Every row belongs to one group in each of 4 separate groupings. Each group adds its own fixed numbers to the row, and there is some noise. The rows also spread widely along 13 directions, which tell nothing about the answers.
Some rows, each with its group in each grouping after it:
[ 29 -23  29  15  -5  13   6 -20  22   8 -21  -6  23  26  13  16   8  12
 -22 -11 -14  44  -8  42  -3 -33   2 -15  29 -20  11]
j_954 j_668 ras P
[ 10 -33  -6  29  36   2  25   7  22   9  -4 -43 -12   5  36 -41 -19  11
  21   1  17  15   2  -6 -27   2  16 -21 -13   5  -5]
j_954 j_560 fosor S
[ -6 -41  -5  -2 -15  13   2   1  35  -3  60  21  -7 -12 -38  16   5 -12
  38  -4  23  23  12   1  20  22 -37  -3  23   6 -49]
j_445 j_638 fosor L
[ 31 -11  36  10   5   8 -14 -33  29  -1 -25 -29  15   8  11  26   0  13
 -50 -11 -19  49  -5  54  -2 -26   0  -5  40 -15  12]
j_760 j_560 rem S
[  3 -21 -30   1  15  -6 -15 -44 -13 -17  17  -6 -56  -9 -29  36  25 -16
 -12  29  -4 -14   4 -15 -10  46  17 -29 -18   7 -19]
j_343 j_639 pevas P
[-18   3   2 -22  -4   7  27  -5 -13 -15  34   2  50  16 -17  -6  -7  -6
   0  23  -8 -12 -12 -30  27  26  24   1 -31  14 -36]
j_760 j_668 rubat L
[ -1 -14 -18 -64  24  13  12  -1   5 -30 -26 -39  -3  -3  -3  44 -37  -3
 -21   1  10  17 -14  11  23  12  18  -6  10  -6  10]
j_179 j_565 pevas L
[-10  -7   9  19  -3  11  56   2  15 -41  23  12  53   6   2  10 -17   3
  -2  15   3   9  11   5  -2  20  13  -7   1  -7 -25]
j_343 j_565 rubat S
[-24  29  -5 -16   6   8  32  13 -12 -19 -20 -29   0  -2  24 -18 -26   6
 -12  12  11  -3  17 -43  12  -8  -4   7  -1  30  18]
j_179 j_638 rem S
[-22 -22 -16 -12   1   9 -67 -50  -9  32 -41  -2 -25   7 -18  -4  38  -2
 -41 -15 -32  11 -33 -38  -3  22  17  -9  -5  10   6]
j_445 j_639 ras P
[-16  -7  23 -16  -9  40  22  36  23   9 -15   3  56  51   8  -2  -3  14
   7 -51 -13   8 -18  -7 -16 -27  18  34  11  -5  23]
j_954 j_668 pevas L
[-32  -5 -20 -27  -2  12 -21 -20   7  -9 -17   9  -4  18 -11 -17  22   6
   4  17   7  27  13 -65  24  22 -15 -16 -21  14   7]
j_179 j_565 pevas S
[-10   7  27 -16  -1 -17 -24   7  -1  24  -6 -19  13   4   6  -1  14 -18
  18  -5 -13  19 -41   1  11 -23  17  41  11   7  -9]
j_343 j_639 fosor P
[ -2  40  19 -26  -5 -10  -8  16 -22  13  -1 -16  -7  22  -3  21  19 -20
  11   1 -18 -15 -13 -15   7 -43  11  42   0  28  18]
j_954 j_560 fosor P
[ 12 -21   9  44   5  35  -1 -29  20  -2  21 -25   0   5  16 -28 -41  31
 -65 -16 -25  20   3  31 -35  28  19  10  14  23 -17]
j_343 j_560 ras S
[-46  14   1   9 -27  -4  13  17  26 -23 -12   9  30  18  13   2  12  -5
   3   7  13  20   0 -34  -9 -19 -26  16  17   3  32]
j_343 j_639 pevas P
[-24 -19  -8 -51  11 -24 -33   4  37  -3 -14 -33  -1  -5  -1  10  -8 -19
  12   7  22  46 -22  -9  22  -6  -9   7   8   3   9]
j_445 j_565 fosor L
[ -6  -5  -3 -32   2  21  22 -14  -8   1  15  -3  52  36 -15 -25  -4   9
 -16  16 -19   4 -12 -35  36  23  38 -11 -38  16 -28]
j_445 j_565 ras L
[  6 -27   6  46   3  -5  41   7  -4  -5  -2   5 -15 -28   5  19   3 -20
  16 -12  13 -22  -5   5 -22  -6   1 -16  33  -5 -18]
j_445 j_565 rubat L
[ -7 -32  -7  36  19   5  26  12  32   3  -8 -28  -6   8  39 -42 -11  10
  23  -4  21  19   8 -21 -41   6  -3  -4  -6   3   8]
j_760 j_639 pevas P
[ -7  24  30  -1  -3  -9 -25 -12 -22   3  -6  -7   2   3  10  -1   9  -9
 -12   4 -29   9  -9  -4 -17  -4  23  33  -1  26  -2]
j_179 j_565 rubat S
[  0  -4   3  10  13  26 -15  18  10  30 -18  -7 -48  11  10 -30   8  12
  33 -25   1  18  35 -38 -29  -6  -9  25   3  33  13]
j_343 j_560 fosor S
[ 16  23  29 -31  12 -10 -25   6 -20  17 -33 -24 -43  -1  18   5   9 -12
  23  -1  -8  33   9  -8   2 -33   2  38  18  26  16]
j_179 j_565 pevas S
[ 54  12  38  27 -26  17   2 -20 -13  28  52   6 -24  17 -24  -7  31  -5
 -15   7 -19  -5   9  14  17 -49 -22  11  28  32  -8]
j_445 j_639 rubat L
[ -1  17  -1 -41   4  -7 -43   1 -17  30 -25 -12 -52  12   1 -10  30 -14
  31  15   0  25  22 -53   4 -24  -4   9 -10  34  30]
j_179 j_560 ras L
[  3 -19  14 -28   8  -1   6 -12  33   1 -20 -28  50  23  10 -30   0  12
   1  26  10  66 -11  -7  45 -22  -9 -22   1  -6   3]
j_445 j_638 rubat S
[-18  13   5  22 -32  42   8  13   6  -1 -10  44 -20  21 -17   9  34  13
  14 -30  -3  -2  52 -55 -24 -17 -44  23  26  29  26]
j_445 j_638 pevas S
[ -3 -13  -5  25  -1  11  16 -12  19 -10  18 -16  27  28   1   7   8  -4
 -41  -8 -18 -21 -33  17 -20  -2  24  -6  -7  -8   6]
j_343 j_565 ras P
[-54 -27  -8 -31   7  -1 -45  11  48  -5 -17 -28  21   1  -2  24   7 -19
 -17 -48   3   8 -62   8  -9  -9  -9  26  26 -19  29]
j_179 j_668 rem S
[ -8  23  18 -31   7 -11 -25  -4 -25  19  -9 -33 -21  -6  19 -27 -15 -10
  -4  13 -12  20  -7 -27  11   2  23  30  -9  44 -11]
j_179 j_565 rem L
[ 26 -10  21  49  24 -11  16  -5 -18  28 -20 -36 -35 -13  36 -35   6  -8
   4  -7  -7 -11 -16  -5 -17 -22  11   0  17  19  -8]
j_445 j_565 pevas S
[ 34   5  -5 -31   2 -16  -5 -24   3  -1  19 -30 -25  10 -15  -5  18 -17
  -7  59  18  27   4 -11  63 -35 -23 -37  -2  17  11]
j_343 j_565 rubat L
[ -7  23 -19  -7   0  30  50  10 -28 -15  -9   9   7  34 -10  13  18   4
   1  12  -6 -46  31 -65 -12   4  22  -6 -40  20  24]
j_760 j_639 rubat P
[-21 -17 -16  49 -18  30  -8 -18   7   4  13  21 -27  -3 -19   7  16   4
 -19 -26  -6 -28   5 -27 -31  23 -17   8  12  15  -7]
j_760 j_639 fosor P
[-23 -18   2 -17 -14  42  10 -10  18 -12 -11   1  29  -7  -4 -10 -39  24
 -30 -17   1  40  -9  -8  39  20 -24  16  42   5 -19]
j_179 j_639 pevas S
[-21   9   2  -3  -4  33   2  13   4  13  -9 -22 -12 -13  22 -52 -63  27
 -28 -17  -6  28  22 -34  -2   9 -18  51  29  58  -3]
j_445 j_560 ras S

New rows, each followed by its group in each grouping:
[ -2 -18  -6 -41  20 -44 -33  -1   3   9  22 -39 -36 -23  -1  -1  -4 -35
  40  32  23  28 -26  -7  26  -2  -1   0  -4  14 -26]
j_954 j_668 fosor L
[  8  18 -11  39   6  -1  33   3   0 -22  -9  -8 -31   5  19   9   8   1
  -4  14   7 -18  48 -26 -46 -17 -10 -12   1  19  35]
j_760 j_560 ras S
[ -6 -30   5  17 -13 -17 -36 -48  58 -22  18   1  17  17  -5   4  42   1
 -13  28  12  69  -9  14   7  -5 -37 -42  13 -25   8]
j_179 j_639 pevas S
[-23 -12 -31 -31  31  13  17   7   8  -6   3 -47   0  17  10 -41 -14   5
   7  13  19  -3  -3 -48  16  19  12 -18 -41  17   0]
j_179 j_638 rem S
[ 23 -12  14  -1   4   9  28  -2   9 -14  16  -9   7   3  -6  24  -9  -4
   4   7   8  14  13  18   4  -8   0  -8  13  -1  -9]
j_760 j_668 rubat L
[ -5  -7  -8  39  -5  17   4 -63  -9  -9  -2 -19  11  17   4 -30  -1  23
 -79  18 -29  -7 -17 -22  -7  34  25 -31 -19  21  -9]
j_445 j_639 pevas P
[-14  -4   4  -1 -18  20 -25 -16  10  11  12  -4   9  31 -14  -3  27   0
 -27 -16 -21  -3 -36 -12   3 -10  -6  13   3   6  12]
j_179 j_639 pevas P
[ -4  11  18  62 -28 -35 -18 -33  16  -5  37  16  -3   6   9 -24  47 -13
   2  40  -5  30  21 -21 -25 -14 -29 -10   4  20  -1]
j_445 j_639 ras S
[-22  34   0 -37   8 -42  14 -15 -16 -24 -16 -40  49  14  20  -2 -10 -11
 -24  59 -13  20 -22 -23  25   4  37  -4 -31  19   7]
j_445 j_560 ras P
[ -7  -6  15   7  25 -29  15  -8 -12 -12 -20   5  25  20  18  18  35 -17
  43  30 -16  15   7 -12 -44  31  66 -14 -52 -12 -14]
j_343 j_565 rubat P
[-17   0  -3  -7  -8  34  17  12  -1  11 -23  15   1  20 -10   1  20   6
   8 -29  -6  -9  18 -49 -10  -3   2   6   5  16  15]
j_445 j_639 rem L
[  2 -30 -16   7   5   7 -25 -39   6  -9  38   8 -36   7 -29  23  37  -8
  -1   9  -4  -6  16  -9 -25  40  13 -36 -26   7 -23]
j_179 j_638 rem L
[ 40  11   9 -14  10  17  -5  18 -13  35   1 -21 -61  31  -6  -8  34 -12
  27 -14  -4 -17  19 -31  -8 -49   1  18  -3  38  30]
j_445 j_565 pevas L
[ -5 -29 -29 -28   4  42  13 -22  11 -16 -39  -5 -15  -2 -22  34 -12  21
 -24  -6  12  15  21 -16  29  21 -17 -30  15  -5   2]
j_760 j_638 fosor P
[ 34 -21  41 -16  10  41  22 -16 -11  24 -17   6  23  11  -8  12  -5  19
  -1 -29 -35  33   5  22   7  18  43   7  19  -2 -41]
j_445 j_639 rem L
[ 33 -28   9  -7  22  22   4  -3  29  28   3 -35  -6  35  13 -37  11  13
  13  -4   8  36   8   1   6 -22   3 -29  -9   1  10]
j_179 j_560 rem L
[-42 -29 -29  23   3  33 -19 -14  21   2 -14 -18  -5  13   4 -24 -14  13
 -56 -28  -9 -21 -28 -31 -38  31  16   3 -13  17  16]
j_343 j_565 rubat P
[  8  31  39 -37 -11  41  16   7 -20  22 -38  -2  38  33   4  -7  -3  20
 -14 -18 -32  24   5 -19  23 -23  32  32  11  20   8]
j_343 j_639 rem L
[  2  19  34  -6   2   3  18  19  15   0 -15 -15  13  12  29  -8  -7   9
  19   1   2  48  30  -6  -3 -30 -12  22  17  16  16]
j_179 j_560 rem S
[ -7 -32 -22  -2  38   4  21  -5   7  -9 -21 -22   0  23   5  -6  26   0
  18   1   5 -10 -11 -34 -11  21  34 -39 -37 -14   6]
j_343 j_668 pevas S
[-18  -3   6 -20  -4 -23 -11  -9  41  -9   8 -16  53  29   5 -13  24  -7
  -3  26   3  48 -21 -11  19 -22  -9  -7  -5 -10  16]
j_445 j_639 ras S
[-24  30   4 -38  -3 -24   8  26   3 -26  -2   0  11  19  14  20  10 -22
  42  29  10  23  28 -33 -17 -13  11  19 -20  17  24]
j_179 j_565 ras L
[-37  18   7   2 -34 -23 -17   1  29 -21  15   7  21   3   1  18   6 -19
  -9  17   5  27  -2  -9  -3 -16 -35  30  20  10  11]
j_760 j_565 ras P
[ 19 -15   4 -16   6  19  34   7  22  -1  17 -19  13  28  -3   1   5   3
  12   9   9  20  11   3  24 -12  -3 -14  -3  -3  -5]
j_343 j_638 rem P
[  9 -11  -7  18   1  17   0 -38 -15   3 -40  -9 -17 -11 -11   6   8   8
 -52  -3  -8  -5  -8 -15  21  -8 -11 -31  30   6  10]
j_445 j_560 rubat S
[ 11  29   8  24 -11 -25  30 -21  -4 -43   6   0 -14  10  11  25  15  -2
  -2  57   3  27  58 -17 -17  -3 -13 -20  -2  25  16]
j_445 j_560 pevas P
[-39  27  -1  37 -11 -19 -11   1  30  -9 -10 -42   8  21  44 -57  12   2
 -33  15  18   5 -11 -49 -19 -45 -31  -4  -7  25  64]
j_179 j_668 rem S
[-30 -12 -23 -24   7  16  22  17  14 -19  20 -12  -6 -11   4 -22 -54   8
  17  16  27  20  34 -49   0  43  -8  13 -17  34 -16]
j_760 j_668 rubat L
[-24 -14  13  59  -6 -41  -7   0   4   7   9 -21  -7 -37  34 -12  -7 -33
  -7  -6   7  -9 -53  22 -26 -20 -11  18  39  -1 -17]
j_179 j_565 ras P
[ 22  19  34   2   6 -24  14  -9  -2  -3  28 -21  35  26   0  15  36 -19
   2  17 -17  -4 -17  15   8 -27  23   4 -14  -4  -8]
j_760 j_668 rem S
[-14   5   8 -23 -25  22  -1   6 -18  13  11   8 -17 -30 -11   0 -47  -1
 -19 -15  -9  14  -5  -8  27   4 -16  47  52  35 -33]
j_954 j_639 ras L
[-34 -23 -25 -19   6  36  29   3 -19 -14 -49   7  -5 -29  -2  10 -35  11
  -1 -18  13  -5   7 -44  14  39   6 -12  14   6 -13]
j_179 j_668 rubat L
[ 17 -28  -5   8  34   7  18  -1  10  23  -3 -43 -14   9  13 -42   3   0
   8  -5   9   2  -8 -16   7  -4  12 -20 -11   9 -11]
j_445 j_565 rem S
[-17  11  -9 -31  -6  24 -24  15   4   1   1   8 -31  18 -25  22  17  -6
   8 -21  -8  -4  27 -38 -21  -6 -12  36   0  34  28]
j_445 j_638 rubat S
[ -2 -24  26  24   5 -14 -36 -19 -15  48  -9 -17 -25 -29  23 -51   1 -12
  13  -3  -4  29 -40  -8   4  -3   6  11  23  19 -35]
j_179 j_639 rubat L
[-11  17  -7 -25  -4   7   2  -7 -38   4  -8  13 -29 -22 -29  18  12 -10
  10  11  -3 -11  21 -52  40  14 -16  11  14  29 -25]
j_760 j_560 rem S
[ 16 -12  23   8  17  -3  -4  12  34   4  10 -16 -28  11  20   8   1  -4
  32 -10   2  43  40  11 -67   1  13  18   1  16  11]
j_445 j_639 rem L
[-12  -5  -3  17   1 -28  -3 -20  -8   5  -8 -39  -1 -31  15 -35  -5 -20
 -34  26  12  -2 -58 -10  47 -29 -18 -12  31   7  -6]
j_343 j_639 rubat S
[ 32  -2  29  51  24  -6  39   1   3  19   8 -43  -8  16  51 -54  -9   5
   8  17  -1  12  11   5 -30 -13  29  -4 -19  22 -12]
j_343 j_565 rem P
[-13  -5 -18 -14 -10  25  15 -13 -24  13  -2  10  -9 -18 -21 -46 -11   4
  -1  25  20   1   6 -74  87   6 -42 -13   9  30 -33]
j_760 j_565 rubat S
[-23  11  15  45  -1  14   0   4  19   2   9 -14  14  27  31 -40   4  15
 -17 -19 -17  -3   6 -22 -58   1  14  19 -17  27  18]
j_179 j_560 rem S
[ 16 -13   4 -28  14  34  17   4  -6   4 -39 -14  -5   7  -2  21 -19   5
 -17 -20  -7   6  -2   3  10  -5  24   2  17   3   7]
j_343 j_565 rubat L
[  5 -16  -7 -31  13  34   0   2  19  -6  35   8   7  37 -36  27  20   3
  21 -14 -15   1  18  -5 -11  26  26  13 -25   2 -11]
j_343 j_639 fosor S
[ 11 -24 -20  -9  11  44  13 -25   1   2  -5 -15   2  28 -18   0   4  16
 -43  -8 -13 -22 -11 -18   4  16  31 -31 -18   3   6]
j_343 j_639 rubat L
[ 24 -24 -19  12   3  33  11 -53 -20  -7 -20   3 -34 -13 -15  25  -9  19
 -52   9 -14   1  25  -6  10  32   6 -36  14   7 -17]
j_760 j_639 ras P
[-38   3 -19   7   8 -16   3  19  18 -12 -34  -8   9  30  20   2  38 -14
  21   4  13  -9  -1 -53 -47 -18  15 -16 -28  -1  58]
j_343 j_560 rubat L
[-10  -5 -19  -5  22 -10   1 -34  -5 -28 -49 -42  -9   0  13  44   3  -3
 -47   7  -7 -17 -28   2 -20   7  35 -33  -7 -12  34]
j_179 j_639 fosor P
[-27  13  14 -42  -2  10  37  35 -12  -6 -60  10  61  23  11  30  10  -8
  24 -23  -9  -1 -19 -23  13 -30  27  15  10 -20  22]
j_179 j_565 ras L
[ -3 -12 -27  -8  20  40   3 -15  -6  14 -30 -35 -23  10  -9  -9   1  12
 -55 -34 -11 -39 -22 -32   7  -2  16 -11   3  15  27]
j_445 j_639 rem S
[ -4  -1  24  29 -16  10  -8 -13  13  10  44  31  27  39  -8 -28  41   4
  22  13 -20  21  14 -24 -23   4   6   6 -25  13 -15]
j_954 j_639 rubat S
[ 40  41  36  10  -2 -44  42  -8 -17 -19  35 -22  22  15  13  27  33 -32
   6  53  -6  -8   2  16   7 -46  19 -14  -9   3   2]
j_760 j_639 rem L
[-21  38  11  29 -20 -10  17   5 -24 -12 -19  -2 -11  -2  25 -11   3   0
  -7  14   1 -11  14 -48  -8 -32 -21  17  21  35  27]
j_954 j_668 pevas S
[-22 -32 -32 -25  16  22   3  16  39 -10  53 -35   7  14  -8 -18 -43  -1
 -17 -14  10  -8 -25   1  -3  23   8  18 -13  13 -13]
j_954 j_565 ras S
[-21 -21 -47 -29  -2  47  40  -3  16 -30 -19   4   0  22 -25   6  -2  19
 -16   6  25  -6  19 -59  34  18 -18 -45  -3  -3  22]
j_343 j_639 pevas L
[-13 -25   4 -25   1  28   6   7  -2   8  13  27   4   3 -31  19   0  -2
  43 -15  -8  17  11 -15  15  42  16  23  -3   6 -54]
j_343 j_565 fosor P
[  1  29  19 -35 -13  25   5  -2   9   0 -16  -8  45  48 -13   4  21  14
 -23  -6 -22  15  -5 -21  30 -39   6  18   3  12  34]
j_445 j_639 fosor S
[-37  -6  -1  30 -14 -14 -23 -21  24  -8 -24 -19  12 -11  16   8   2  -7
 -41 -10   0   4 -42  -3 -19 -10 -12   9  25  -3  17]
j_760 j_639 fosor P
[ 25   3  29 -18   7  -4   9 -35 -27   3   0 -10  15   9   8   2  -8   7
  -2  37 -28  43  -1   8  19  23  40   1 -10  11 -44]
j_954 j_639 pevas P
[ -3 -14  -9  -2  25  -3  17   2 -36  16 -35 -31 -20 -31   3   2  -5 -22
 -10 -18  -3 -43 -49 -14  14  -9  19   1  25   6  -7]
j_445 j_639 rubat S
[-32 -10 -23  22   9  10   4  16  13  -5 -32 -30 -33   7  27 -11  -6   0
 -12 -18  11 -19  -8 -36 -47  -5   0   7   2  15  38]
j_343 j_638 pevas P
[ 33   9   8  -6  22   4  19 -32 -36   1 -36 -21  -9  23  17   1  12   8
 -16  29 -26   5  20 -15 -13   5  60 -30 -32  16   1]
j_343 j_638 ras L
[ 10  18   4  37   0  -2  38 -31 -11 -24  -1 -16  12  19  18 -23  12  14
 -31  40  -8  -4  10 -27   2  -3  14 -32 -13  14   6]
j_343 j_639 pevas S
[-14  27  28 -48  -9  56  10  20  -1  -5 -18   9  37  30  -4  19 -32  26
 -27 -41 -36  20  21  -6  -5   3  28  62  12  26   8]
j_954 j_565 rem S
[-14  -9  10 -22   8   7 -45 -24 -13  18 -28 -11  -5  16  -3  12  22  -7
 -18 -20 -32   5 -42  -5 -11  13  35  21  -9   4  -3]
j_179 j_565 pevas P
[ -4   1  -6 -51  -2   2  -5 -22   1 -12  -4  -2  24  29 -27  20  22  -2
  -4  27  -7  22  -4 -28  42   9  10 -15 -19   1  -1]
j_760 j_560 pevas L
[-20   4   4 -42  14  20  13  36  27  -6   6 -14  15  45  16 -10 -15  12
  45  -2   0  41  39 -34 -42  20  22  44 -39  29  14]
j_445 j_638 pevas P
[-18 -13  -9 -13 -18  -3   3   2  39 -26  28   4  30  20 -21  38  20 -16
 -10  -3  11   5 -17  14  10 -20 -24 -12  20 -20  18]
j_179 j_560 ras L
[  1  13  10   7  25   5  36  10 -38  16 -62 -30 -18 -11  42 -22 -16   6
   6  -5  -7  -5  10 -37 -14  -1  42   1  -1  25   4]
j_343 j_560 rem L
[ -6 -55 -19 -31  33   6  -4   0  32  -6 -35 -30  -9 -11   8  17 -11  -5
  13  -9  27  39 -18   9  -4  10   8 -31  10 -26  11]
j_179 j_639 rubat L
[ 12  29   7  45 -22 -12   4  -9  -9  -9  11  -3 -46  -1  12   8  20 -14
 -21  18  -1 -18  27 -12 -34 -37 -17   1  21  35  28]
j_343 j_638 ras L
[-21  -7  -6 -38  28 -26   9  13   1 -20  21 -30  12  10   2  24  -2 -26
  30  19  -3   1 -16  -7 -24  33  43  20 -36   8 -19]
j_445 j_638 pevas P
[ 29  11  39   3   5 -38  17 -14 -11   0   6   0  19  26  11  11  47 -21
  44  44 -13  36   9   0   3 -15  20  -8 -18  -1 -17]
j_445 j_565 pevas P
[  7  -5  29  26   6   7  17  15 -38  31 -46  32 -31 -27  14  -4  11  -7
  55 -17 -12  15  27 -24 -12   1  10  25  32  15 -36]
j_343 j_565 ras S
[ 19 -15  17  24   7  28   0 -21 -12  13 -42  -1 -41 -27  17  -2 -31  22
 -17 -11  -8  33  39  -2 -24  17   5   3  33  23 -12]
j_760 j_560 rubat L
[ -5  12   5 -48   0  20  28  38   4   3 -19  14  22  36  -9  18  16  -5
  43 -14  -1  14  27 -34   0 -20  11  20  -4   7  19]
j_445 j_565 ras L
[-19 -45  15 -15   4  28 -36   0  24  44 -15 -23  18   7  -2 -38 -12   6
  -9 -48 -11  28 -68   1  19   6  12  29  26  -2 -26]
j_343 j_668 pevas L
[ 14 -45  12  10  -1  27 -10 -28  11  21  32  22  30  30 -35   7  46  -3
   7 -18 -23  -1 -32  15   7  13  19 -25  -9 -21 -35]
j_179 j_560 rubat L
[ 14   9 -10  -9   3  20  18   8  -2  14  13 -37  11  54  -2 -26  16  -3
 -30  -2  -5 -48 -31 -27  11 -52  19 -12 -28  18  42]
j_954 j_565 rubat L
[-12  -5   5 -10  -3  -7 -43 -32  -1   4  43 -16 -11  -3 -12 -19 -13 -11
 -28  19 -19  16 -13  -9 -10  40  23  23 -19  42 -34]
j_445 j_565 rubat L
[  5 -12   1 -27  25   2  53  39 -20  18 -57 -21   7   0  17   4   5 -18
  49  -6  16  -9 -20 -25  33 -39  15  -4  10 -15   7]
j_343 j_565 rubat P
[  3   1  25   4   9   3 -27 -10 -12  36 -44 -15   8  32  22 -27  40  -1
   5 -13 -21  12 -20 -29 -17 -27  32  -5 -20   8  27]
j_179 j_668 rubat L
[ 12 -21  23   4   1  20   4  -9  36   6  15 -12  25  23   1   1   3   9
 -17 -20 -13  34  -6  24 -17  -1  14   3  12  -3  -3]
j_445 j_639 rem L
[  8   5  41   1  -3  19   3  -1   2   7 -30  23  29  41   0  40  46   4
  19 -22 -35  29  23   5 -33  -6  35  14  -6  -9   7]
j_343 j_668 rem P
[  0  14  -6   7   4 -20   8  -1   2  -7 -36 -15 -41   7  18  17  37 -14
  19  27  25  13  32 -36  -2 -42 -33 -33   6   6  51]
j_179 j_560 rem P
[ 14  10  15  43  -3  -5  -1 -21 -25  28 -11   6 -22  13  21 -48  46   3
  20  24  -9  10  22 -49 -10 -20  -2 -18 -14  25   3]
j_179 j_639 ras S
[ 21  -5  30  27  -1  16  14   1  25  10  47  -7  13  28  16 -36  -2  14
  13   3 -11  36  25  11 -25  -3   6  15  -5  19 -17]
j_954 j_639 rem S
[ 49   7  33  -2  28  22  29   3 -35  33 -58 -15 -31  13  22  -4   5  16
  34  -9 -19  23  45 -17 -14 -14  39  -2   1  26  -1]
j_445 j_560 fosor L
[-47 -16  -8 -11  -2  30 -42   2   7  11 -12  -2 -13  -2  -7  -8 -11   3
 -17 -42 -12  -2 -21 -30 -26  23   2  42   9  23   2]
j_179 j_638 rubat S
[ 11 -23 -21 -43  11  35 -34 -29   3  28   3 -18 -25  35 -32 -24  18   9
 -23  -6 -13   5 -15 -39  31  15  12 -14 -24  24  -3]
j_445 j_565 pevas L
[  1 -19   2  36  13 -17  40  -7  31 -20 -12 -29  29  26  42 -33  13   3
   9  29  25  25  -9 -13 -10 -17   4 -55 -17 -16  18]
j_179 j_565 pevas L
[-10 -12  -2 -25   0  18  -2  -8  17  15  10 -19  54  60 -10 -36  27   9
  -6   4 -10   6 -37 -35  37  -6   8  -7 -40  -1   3]
j_760 j_668 pevas P
[ 15   9  21   2   9 -22 -34  -4  -3  26  36 -38 -27   1   2 -19  17 -26
  -3   2 -18  -4 -31   8 -15 -29   8  37   4  33   1]
j_445 j_639 rubat S
[ -6 -13 -33 -14  10   5  30  -9  38 -31  33 -49  33  36  -1 -10 -19   2
 -47  26  10  -5 -19  -2  13   2   9 -28 -30   4  17]
j_445 j_565 ras P
[ 15   3  -2   7  -6   3 -10 -34  -3  -6  38  -7 -19   5 -17  -5   3  -3
 -36  26 -12   5   4  -1  23   6  -5  -9   2  24 -20]
j_343 j_565 ras S
